The rows are grouped in 4 ways, from coarse to fine. Each group lies inside one group of the grouping before and may be the whole of it. The rows also spread widely along 14 directions, which tell nothing about the answers.
(in the rows, 128 means zero)
Some rows, each with its group in each grouping after it:
[101 170 144 124  98 159 113  73  87 157 174 142 119 108 147 136 120 129
  80 182 121 202 186 143 127 168 131 154 118 139 127 155  64 151 110 148
 151  68  91 143 111]	K74 fili Vul zaz
[181 108 117 124 121  90 134 116 158  94 112 115 127 119 105 111 110 110
 148 122 160 101 164 194 140 190 145 138 194  91 101 148 186  94 169 166
 127 129 102 114 149]	K74 Nidil Zosu Bomef
[ 85  94 157 121  76 153 129  98 149  72 168 110 125 130  90 133 146 123
  34 183 150 184  90 111  91 157 124 166 125 117 119  79 144 162 124 100
 169 155  98 104  88]	K74 fili Vul vegu
[123 141 144 134  95 118 162 112 147 107 147 111 111 166 139 137 175 150
  94 137 105 120 103  90 116 126  90 121 115 140 142 122 105 117  52  84
 124 145 149 105 152]	K735 getog kitip dopo
[109 144 160 117 144 124 114 122 137 144 150  59 169 143 128  63 119 108
 136 234  94 147 165 148 108 111 164 158  85 114 142 136 117 144 134 111
 193 165 110 100 173]	K74 Nidil Biki ruzi
[123 186 149 101 120 121 108 129 130 148 155 110 158 142 156  94 125 119
 138 190 130 141 175 135 105 110 170 163  82 149 138 152  91 165 127 134
 156 131 120 129 151]	K74 Linif siz lila
[169 179 136 113 147 100 130 120 123 154 144 115 146 136 113 135 128 105
 152 135 121 110 128 114 146 140 111 135 146  94 104 176 133  69 171 124
 109 143 103 111 110]	K735 dedi bar Pide
[148 103 116 111 127 102 134 113  97 138 134  93 119 133  96  85  72  88
 138 170  77 116 182 170 155 165 116 103 127 115 146 150 137 130 102 151
 157 101 105  87 157]	K74 fili doril gur
[119 108  71 121  92  84 158 130 103 109 147 151 144 125 130 112 135 120
  83 157  86 115 113 108 126 187  77 138 104 102 131 199 112  92 150  94
 118 108 114 100 146]	K74 Linif siz Kas
[141 176 117  98 165 131 145 109 142 147 136  49 101 157 182 122 108 112
 137 160 142 137 144 157 112 139 141  91 152  78 104  97  90 125  64 136
 143 168 134 124 150]	K74 Linif siz Kas
[104 114 117 131 120 108 133 106 114 112 128 116 126 173 104  93 185 145
 110 137  90 115 127 117 108 112  62 114  96 151 159 136 137 128  86  81
 120 147 151 100 177]	K74 Nidil Biki ruzi
[165 122 148 148 162 107 126  98 118 173 133 109 141 128  98 126 107 117
 203 194  94 108 135 159 142 138 100 115 101 127 151 124 167  74 171 137
 138 113  85  71 117]	K74 fili Vul zaz
[150 112 190 107 102  85 126 192 169 101 143 120 121 152  90 113 131  79
 161 165 151  54 144  98 126 108 165 120 112 150 159 132 185 124 152 145
 132 144 118  57 139]	K74 fili Vul vegu
[105 159 165 117 100 146 130  87  98 133 155  92 138 162 109  98 134 125
  86 175  85 166 133 110 116 100  93 145  74 156 147 114  97 182  32  91
 163 136 138 115 137]	K74 fili doril gur
[136 182 136 102  88 155  90  97 149 117 164 114 133 119 127 142 153  90
 114 138 141 148 174 114 143 172 180 172 161 105 109 164 113 134 185 153
 144 120  48 157  85]	K74 Nidil Zosu Bomef
[145 111  39 120 131  85 151 129 153  98 127  97 136 148 145 120 158 121
 140 136  92  73  85 122 119 177  93 109 119  72 133 150 141  71 165  87
 120 161  98 104 145]	K74 Nidil Biki ruzi
[152 185  98 105 108 111 136 104 129 106 142 106 138 148 171 108 127 131
 121 130 129 115 133 138 115 151 119 140 105 117 121 146  95 157  67 112
 138 131 133 151 141]	K74 fili Vul vegu
[118  78  48  83  90  92 153 167 122 107 125 135 106 138 103 103  98 119
  76 121 126 136 148 162  99 132 145 115 118 148 140 119 127 150 124 156
 122 132 143  96 177]	K74 Nidil Biki ruzi
[151 102 129 150 133 104 146 104 175 108 140  98 137 138 113 143 158 137
 147 170 110 103  84 125 123 166 105 129 136  95 131 114 167  64 174  97
 139 158  89  83 117]	K735 getog kitip dopo
[143 165 173 133  79 125 151 121 139 115 155 157 128 132 130 161 143 138
 100 143 164 142 102 107 104 126 123 165 102 160 116 122 128 131 103 117
 118 118 130 113 102]	K74 Nidil Biki ruzi
[ 85 123  94  91 112  91  96 129 117  71 167 133 128 141 157  78 148 120
  91 169 146 106 164 131  87 193 120 125  95 118 144 179 116 179 147 105
 150 118 118 126 148]	K74 Linif siz lila
[127 122 104  93  93 113 122 130  90 120 174 162  94 109 107 150  95  87
  95 139 138 131 152 120 130 193 125 114 121 126 127 165 126 130 168 154
 121  77  79 101  80]	K74 Nidil Biki ruzi
[159 139 101 135 122  92 162 112 171  88 106  88 151 152 166  89 141 157
 133 141 134 106 121 179 103 149 124 146 132 103 115 124 136 120  79 105
 141 165 156 130 198]	K74 Nidil Zosu Bomef
[140 145  15 104  80  95 125 105 155  70 143 140 163 150 154 119 174 162
 107 103  96 100  89 115 102 170 111 166  81 131 141 161 109 147 152  83
 124 136 100 160 128]	K735 dedi bar Pide
[ 88 136 137 102 107 146 133 134 111 150 162 140 104 119 112 153 125 117
  52 162 163 203 144 125  96 127 145 139 139 131 109 115  98 127 151 150
 124 130 116 106 113]	K74 Nidil Biki ruzi
[155 132  85 139 153  88 151 100  73 192 110 147 152 120 125  99  76 161
 157 168  95 155 166 215 120 129  85 126  86 155 140 145 113 107 119 152
 122  85 147 103 182]	K74 fili doril gur
[169 154  81 139 127 127 125  62 174 110 117  72 156 156 168  98 146 166
 185 153  94 116 132 191 108 138 140 154  88 140 148  92 129 154  89 112
 167 145 104 152 161]	K74 Nidil Biki ruzi

New rows. What belongs after each?
[161 129  84 153 126 116 142  89 146 143 121 153 122 124 143 165 148 170
 164 133 135 133 121 177 111 155 111 131 120 148 134 107 141  85 162 144
 106 101  99 118 126]	K74 Nidil Biki ruzi
[ 85 118 120  91 112 146  95  98 131  81 180  92  94 141 123 126 141  94
  81 166 141 142 137 112 102 190 134 110 125  99 132 110 129 172 141 114
 164 138  72 116  83]	K74 Nidil Zosu Bomef
[141 123 205 115  94 101 137 119 122  83 130 118 139 160  59  85 134 110
  88 130 156 125 132 126 119 111  93 156 145 146 110 135 183 155  72 109
 132 160 169  96 148]	K74 Linif siz lila
[119 102 145 124 115 115 154 114  86 139 160 106 104 108 109 109  81  71
  88 193  79 139 176 134 167 212 107 107 160  70 120 191 115  81 121 137
 152  87  88  77 142]	K74 Nidil Zosu Bomef
[ 77 111 161 137 123 135 120  89 133  94 140  92 104 157 121  90 194 136
  71 160 129 153 170 139 109 153  96 120 169 107 128 137 129 128  84 100
 145 150 140 117 185]	K74 Nidil Biki ruzi
[101 119  98  66  84 122 103 138  83 117 162 141  99 152  77 107 113  93
  88 122 111 137 166 111 111 114 129 112  76 186 164 131 120 201 113 143
 131 110 116 105 117]	K74 Nidil Biki ruzi
[162 141  86  51 166  86 131 169 110 157 135  75 117 155  74 115  72  71
 143 115 129 108 125 128 124 100 136  83 135  99 113 118 144 113 164 150
 116 191 126  80 116]	K735 getog kitip dopo
[153 141  73  64  98  99 164 120  66 117 138 122 117 137 103 104  41 101
  61 102 133 158 125 159 117 149  98 124 120 123  93 133 107 178  48 140
 124 126 160 121 125]	K74 Linif siz lila
[120 118 152 102 135 130 125 121 133 136 156  87  83 165  99 135 127 103
 130 155 108 121 140 110 126 121 126  81 126 137 153  93 135 130  99 133
 136 143 110  78 120]	K735 dedi bar Pide
[153 124 157 136 152  86 137  97  93 122 138 113 142 132  92 101 109 109
 139 168 123 106 119 146 134 170  55 117 128  90 114 160 173  89 129 101
 132 129 125  83 122]	K74 fili Vul zaz
[107 100 123 149 142 124 135  80 145 111 121  89 116 144 142  92 156 161
 110 174 126 155 162 195 100 159 110 121 152 112 130 107 133 120  93 120
 153 142 137 116 196]	K74 Nidil Biki ruzi
[105 109 174 132 163 136 120  79  95 147 175  91  68 136 129 138 113  92
 141 211 108 127 158 129 137 199  82  57 134  96 145 123 132 104 108 126
 152  94  82  68  97]	K74 Linif siz Kas
[151  89 147 127  99 104 146 118 145  98 135 105  97 133 125 102 101  98
 131 165 113  98 186 166 152 194 143 111 166 113 138 147 148 120  89 159
 152  95 108  90 169]	K74 Linif siz lila
[102 103 121 131  98 134 120 144 187 133 128 130 124 152 118 140 202 143
 131 165 122 134 144 116 101  93 164 143 119 170 169  99 133 109 184 143
 121 148 101  95 161]	K74 Linif siz Kas
[147 155  78 101  87 111 182 142 137 122 136  94 162 153 133 123 116 116
  93 144  79 128  59  90 114 108 117 158  69 114 124 124  97 122  86  82
 135 174 131 107 135]	K74 Nidil Zosu Bomef
[161 133 117  88 100 102 146 150 145 117 148  78 135 151 133  96  73  80
 152 179  87  87 135 125 133 133 168 127  78 130 151 125 123 159  89 133
 168 137 106  89 140]	K74 Linif siz lila
[124 157 104 100 120 122 122 133 170  93 161  75 119 153 172 135 155  99
 127 165 131  91 107  93 112 167 145 114 117  78 132 124 111 131 133 101
 151 162  84 119 107]	K74 fili doril gur
[170 153 103 112 126 102 172 137 134 145 124 137 111 136 137 170 111 128
 128 113 165 127  96 138 113 133 109 116 144 117  97 111 129  83 123 145
  86 139 139 103 115]	K74 Linif siz Kas
[152 181 203 155 103 125 165 109 154 139 147 108 144 133 177 127 134 129
 129 198 122 131 144 124 137 146 138 165 129 114 115 157  96  97  65 116
 147 116 130 114 160]	K74 Linif siz lila
[140 153 115  73 107  87 148 176  93 123 163 151  98 148 124 150  85  93
 111 126 159  94  99  89 102 126 105  89  68 150 136 125 121 156  98 127
 103 119 143  80  87]	K74 fili doril gur
[125 130 113 112  86 101 150 139 152  85 126 105 154 145 129  80 147 123
  80 144 120 124 141 134 114 140 139 166 133 110 119 161 123 134 105 108
 143 159 143 124 191]	K74 Nidil Zosu Bomef
[124 139 187 152 114 104 133 144 123 170 143 130 150 120 133  88 143 104
 147 216  75 110 217 126 163 140 143 147 126 126 159 222 104  69 148 144
 142  83 108  87 204]	K74 fili Vul vegu
[169  97 128 141  84 117 147  89 160  85 111 113 126 137  82 120 141 128
 115 114 124 122 132 164 145 160 113 152 178 121 120 116 177 111 107 139
 132 132 111 117 144]	K74 fili Vul vegu
[155 148 184 121 115  93 149 132  95 137 116 141 131 153  70 104 128 119
 111 112 147 125 147 133 132  88  79 134 143 155 115 151 157 115  75 132
  96 137 183  94 164]	K74 fili Vul zaz
[103 152 189 103  88 144 131 110 100 110 182 103 100 134 116 120 114  76
  61 172 122 153 159  91 138 170 124 129 136 107 117 157 103 153  72 118
 157 113 106 106 107]	K74 Nidil Zosu Bomef
[188 162 102 122  84 126 177 107 133 167 134 106 172 107 138 128  51 113
 130 180  75 167 128 162 149 138 169 193 100 123 110 137  89 114 110 154
 160 109  92 122 130]	K74 Linif siz Kas
[146 169 152 125  58 117 155 103 110  97 142 160 144 123 115 124 136 131
  49 111 151 159 133 123 131 154  99 188 151 128  90 178 111 134  75 119
 116 110 147 147 133]	K74 fili Vul vegu
[141 130 186 141 122 103 163 106 110 136 164 123 122 102 148 111  59 120
 102 213 123 152 173 173 139 203 131 137 143  98 107 171 109 105  86 143
 164  77 125  91 153]	K735 dedi bar Pide
[123 103 122  87 103  70 131 159  67 113 140 157 135 144  58  77  97 100
  91 132 123 110 145 125 115 117  79 121  86 161 145 170 156 156 120 124
 115 119 162  77 151]	K74 fili Vul zaz
[171 116  93 132 112 121 161  81 133 142 116  94 121 126 138 111  79 128
 142 157  84 145 170 202 149 170 138 132 148 119 127 122 116 116  80 165
 152  99 107 119 168]	K74 Linif siz Kas
[115 111 147 131 117  84 105 118 131  68 146 142 155 140  99  93 169 132
 111 162 159  99 120 128  96 167  82 149 109 120 132 161 183 135 173  87
 137 140 122 103 128]	K74 fili doril gur
[136 127 147 111 135 113 128 125  99 172 145 116 143 131  80 112  91  96
 142 188 101 146 147 136 130 114 122 134  97 140 137 136 140 114 161 142
 140 126 105  76 121]	K74 Linif siz Kas
[141 183 127  87 127  94 141 144  68 166 123 123 133 163 111  82 109 111
 118 113 111 125 175 131 130  73  95 115 102 159 134 171  93 146  50 135
 103 132 187 116 187]	K74 fili Vul zaz
[140 140 128 135 172  82 108 102  98 150 125 131 158 143 112  84 137 145
 186 168 120 105 153 172 106 129  78 121  80 146 148 157 162 112 165 114
 124 123 132  98 158]	K74 Nidil Zosu Bomef
[103  75  42 120 132  69 134 138 126 105 109 141 139 154 120  81 175 155
 113 137 109 102 137 156  93 147  77 111 116 126 153 160 144 101 168 105
 104 145 148  99 206]	K74 Linif siz lila
[164 183 150 107 131  93 128 130 114 140 172 127 153 102 169 119  63  91
 156 204 148 112 155 144 127 191 156 152  97  95 106 189 112 123 164 142
 155  93  89 112  99]	K74 Linif siz Kas
[122 111  25  78  70 130 123 108 153  74 141 134  96 155 106 156 161 150
  65  61 142 148 102 125  91 143 131 128 132 157 134  79 119 176 131 132
 112 151 109 147 102]	K735 getog kitip dopo
[155 165 146 158 144 123 133  81  90 205 126 151 147 127 110 143 138 150
 172 161  93 151 150 150 142 108  77 138 102 161 143 148 120  71 142 138
 104  89 114 105 133]	K74 fili Vul zaz
[160 124 191 162 101 113 148 126 173 136 134 152 122 123 133 155 140 138
 165 181 151 114 147 146 126 140 151 149 131 160 140 121 158  87 146 158
 124  95 108  84 137]	K74 Linif siz Kas
[116 127 140 147  87 124 120  86 117 121 139 126 143 158 106  91 187 134
 134 158  46 110 163 107 145 131  86 144  82 170 182 172 124 130  97  94
 140  99 107 111 171]	K74 Nidil Zosu Bomef
[ 83  84 106  90  81 102 135 163  91 129 149 142 139 140  66  85 122  95
  56 169  81 149 150  99 118 115 116 142  92 152 155 168 118 141 151 122
 133 129 127  76 163]	K74 Linif siz lila
[131  62 122 131 115 116 171 115 102 153 135 143  58 121 105 153  74 120
 110 161 117 151 161 176 134 173 104  72 149 146 143  97 135 100  90 180
 118  70 121  59 142]	K74 Linif siz Kas
[167 110  50 161 103 108 148  72 186  89 107  95 164 141 160 106 167 166
 168 150  66  95 112 175 129 184 118 159 111 109 150 130 142  97 135  99
 152 131  83 137 173]	K74 Nidil Zosu Bomef
[121 128 127 130  74 142 142  80 161  74 140  96 119 168 128 126 187 136
  85 130 104 128 105 101 121 149  99 145 134 127 135 110 125 146  57  86
 140 151 117 131 134]	K74 Linif siz lila
[ 94 111  63 127 110 104 134  94 139  82 146 127 114 135 176 105 170 172
  69 143 124 141 155 161  96 206 106 124 145 104 131 159  89 130 115 106
 138 118 131 143 184]	K735 getog kitip dopo
